The rows of a group lie close to one hidden flat surface of 9 dimensions, which may be shifted away from zero. Surfaces can cross.
In the rows, 128 means zero.
Known rows, each followed by its group:
[150 161 101 153 107  98 150 136  93 137 139  58 144 158] -> C
[188 155  81 103 166 141 134 149 147 117  75 117  86 151] -> J
[ 79 150 128  93 124 159 119 116  81  73 102  89 133 122] -> C
[ 90 146  94 146 130 197 153 114 153  68 147  56 129 127] -> T
[147 134  89  78 174 157  90 120 130  84  76 133 154 133] -> C
[104 107  79 146 115  89 137 184 104 106 148  79 136 107] -> C
[ 92 154  11  94 136 183 126 172 146 106 125 145  74 143] -> C
[ 63 145 131 108 119 141 183 129 153 130 143 153 126 145] -> J
[113 110  99 107 167 121 113 110  86 163  82  77 125 114] -> D
[178  94 105 179 128 115 123 164 169 169 150 160  96 119] -> J
[155 127 159 168 102  90 110  97 125 143 143  91 150  39] -> T
[ 91 114  72 133 146 155 145 135 124 168 137 145  86 130] -> T
[113 104 144 165 127 124 184 126 176 184 169 135 126 172] -> J
[163 127 157 106 141 126 132 161 174  68  90 136 100 100] -> J
[132 135 114 142 109  89 180 186 182 109 153 142 125 120] -> J
[113 113 162 152 106 102 155 118  99 147 150 122 163 138] -> D
[163 135 180 131  99 127 109  98 198 155 146 145 128 106] -> J
[113 110  73 105 162 175 109 134 154 101 119 116 128 154] -> C
[139  71 160 112 134 104  72 162 117 103 116  98 126 131] -> T
[118  68 114 131 208  60 147 139 133 152  77  81 158  87] -> D
[150 194  92 129 117 126 155 110 126 130 133 154 166 166] -> C
[142 120  58 158 140 131 116 197 103 101 114 151 108 117] -> J
[111 134 122 118  87 169  84 131 190 102 173 147 129 131] -> T
[152  99 101 143 166 114 132 121 132 158 128 107 164 168] -> C
[176  83 160 165 151  67 174 155 129 171 125 169 116 104] -> C
[115 157 120 151 128 103 156  98  72 136 122 110 165  97] -> T
[156 105 100 131 165 106 120 124 162 164 107  97 130 115] -> D
[118  98  81 144 133  94 113 156 132 102 153  77 183 132] -> C
[102 124 134 116 132 184 113 107 133  62 122  48 141 129] -> T
[ 58 133 133 112  94 170 116 130 132  58 153  86 146 125] -> C
[109 176 151 126 134 104 170 109  72 112 101 157 187 139] -> J
[ 90  90 156 130 132 120 137 126  72 128 118 101 131 123] -> D
[175 167 115 136  96 108 103 102 115 150 135  93 159 136] -> D
[170 119 113 136 174 100 150 130  92 149  82  78 134 161] -> D
[ 71  73 174 152 112  83 140 128  94 158 164 154 157 118] -> T
[189 122 119 138 133 104  66 139  88 122  87  76 133  99] -> J
[141 115 162 157 144  78 168 124 100 145 124 154 158 111] -> T
[153 147 126 116 146  57 127 144  49 138  63 151 135  69] -> J
[109 127  92 103 180 150 127  95 124 176  85 121 121 138] -> D
[176 140 118 115 150 131 141 146 176  93 103 134 121 135] -> D
[137 114 147 143 122 153 124 111 174 147 156 150 126 140] -> T
[150  94 170 133 118 127 138 163 134  97 123 142  91 111] -> D
[145 107 149 103 152 163 120 137 171  85 101 166  97 107] -> C
[140 161  65 138 110  98 140 150 150 144 148 134 152 122] -> D
[ 92  57 158 138 142 146 135 165 153  83 144 102 110 140] -> T
[183 181  69 165 114 106 133  99 143 213 157 159 125 117] -> T
[162 141 169 146 122  85 145 118 123 127 125  81 178 148] -> J
[152 107 175 116 179 141 144  88 134 142  82 124 133 148] -> D

New rows. What belongs after each?
[118 176 119  98 104 134 140 126 156  91 127  76 151 149] -> J
[ 99 137 128 161 130 104 174 106  87 204 137 206 151 131] -> J
[170 173  77 110 113 110 126 157 177 128 123 115 101 115] -> J
[126 100 146 135 162 127 128  87  95 139 115  85 187 175] -> C
[ 95 138  92 121 120 156 114 104 140 147 154 148 145 133] -> C
[119 157 188 155  67 104 149  94  91 127 169 136 199 147] -> D
[181 147 150 151  70 111 102 119 161 132 171 110 155 122] -> D
[ 73  90 107 101 146 116 111 145 125  91 123 182 167  80] -> C
[ 83 147  82 135 103 137 103 120  85 154 139 108 140 115] -> J
[127 133 122 155  98 132 160 158 163  97 174  91 130 155] -> C
[167 135 123 136 148 123 166 126  71 135  99  93 130 198] -> D
[130  99 119 125 165 165 105  91 190 158 119  68 136 150] -> D
[196 134 125 122 143  75 123 175 122 102 103 146 139 153] -> T
[102  96 127 119 125  85 124 171 105 119 128 166 118  90] -> T
[137 116 105 153 111 152 132 149 204 139 183 162 103 142] -> T
[114  47 126 133 165  64 112 145  71 160 102 115 140  74] -> C
[141 101 208 123 165 119 151  92 116 153  82 135 126 127] -> J
[197 129 121 167  69 100 107 149 123 154 164  81 111 135] -> D
[157  67 168 146 116 131 103 135 166 160 141 123  77  93] -> D
[ 97 128 141 117 108 119 146 145 106 142 123 179  65  58] -> C
[167  94 124 160 146 142  81 145 112 136 102 165 104  91] -> J
[129  80 130 147 158 120 129  97 171 232 136 154 110 104] -> D
[132 112 143 131 156 160 115 102 103 158  93 154 112 128] -> J
[132  99 152 125 143  83 145 170 107 101 115 153 142 141] -> T
[ 82 112 106 127 104 156 119 155 165 114 179 157 127 168] -> T
[188 108 166 109 124 146  87 135 110  95  88  78  84 119] -> D
[112 171 133  97  95 133  99  99 126 122 124 101 147 108] -> J
[139  84 181 139 137  90 153 163 151 110 135 198 129 111] -> T
[ 79 170 137 108  87 126 172 121 164 104 162  83 171 159] -> J
[ 83 131 120 131 117 126 171 129  68 147 139 148 131 147] -> D
[138 151 165 120 133 135 115  67 107 155 103 173 131  64] -> T
[150 121 165 137 131 146 122  86 147 115 129  54 175 175] -> D
[148 157  90 102 111 109  62 139  93 128 124  83 162 184] -> T
[121 160 117 107 106 121 114 123 143 163 120 183 100  71] -> J
[ 80 140 161  92 101  85 148 134 125 112 122 105 141  84] -> J
[103 104 144 146 154 129 190 130 128 161 126 147 125 167] -> J
[181 119  73 141 122  77  85 153 123 145 132  64 137 106] -> C
[ 95 101 102 124 163 140 130  98 151 145 143 185 198 157] -> C
[142 143 122 151  90 167 107 122 208  93 183  94 133 120] -> T
[145 156 123 135 131 100 171 133 126 116 121 149 163 143] -> D
[146  86 153 149 116 100  85 109 123 201 155 115 134 136] -> T
[152  78 107 121 178 116 113 152 183 138  97  99  91  90] -> D
[174 162  75 137 159 137 140  92 107 181  98 124 106 128] -> T
[ 97  98 127 151  98 136 116 142 187  89 191 104 177 132] -> C
[136 173 110 142  89 131 110 139 144 103 148 174 157 106] -> J
[121  98 137 132 113 127  93 154 137 109 124  98 111  80] -> J
[ 82 152  83  83 150 202 131 114 134  90 114 148 123 163] -> C
[109 111 135 134 151 165 155  87 108 179 124 116 124 192] -> D
[148 187 136 117  97 100 130 109 139 133 133 117 166 127] -> J
[ 62  98  86  91 145 156 104 148 136  79 124 148 135  99] -> C
[125 143  93 121 173 151 170 141 105 122  83 148 111 167] -> J
[127 128 171 118 124 115 121 136 113  54 120 101 176 148] -> T
[121  82 116 111 162 113 120 168  99 149 103 154  86 138] -> T
[183 123  99 189 147 149 127 111 121 197 138 137 140 185] -> J
[125 150 146 119 140 168 125  97 122 133 102 196 129 127] -> J
[167 116 176 150 138 108  91  92  71 140  94  87 172 116] -> J
[107 118 105 128 127  89 124 153 141 113 131 106 152  82] -> D
[183 145 128 140 105 116 135 149 177 139 143 170  85  95] -> C
[164 153 118  96 145 169  92  99 139 112  93 105 117 142] -> C
[127 155 166  80 112 107 135 122 166 134 104 186  98  62] -> J
[113 113  97 144 158 130 158 121 190 158 143 123 149 145] -> D
[197 133 161 124 133  61  94 105 122 147  90 113 160  66] -> D
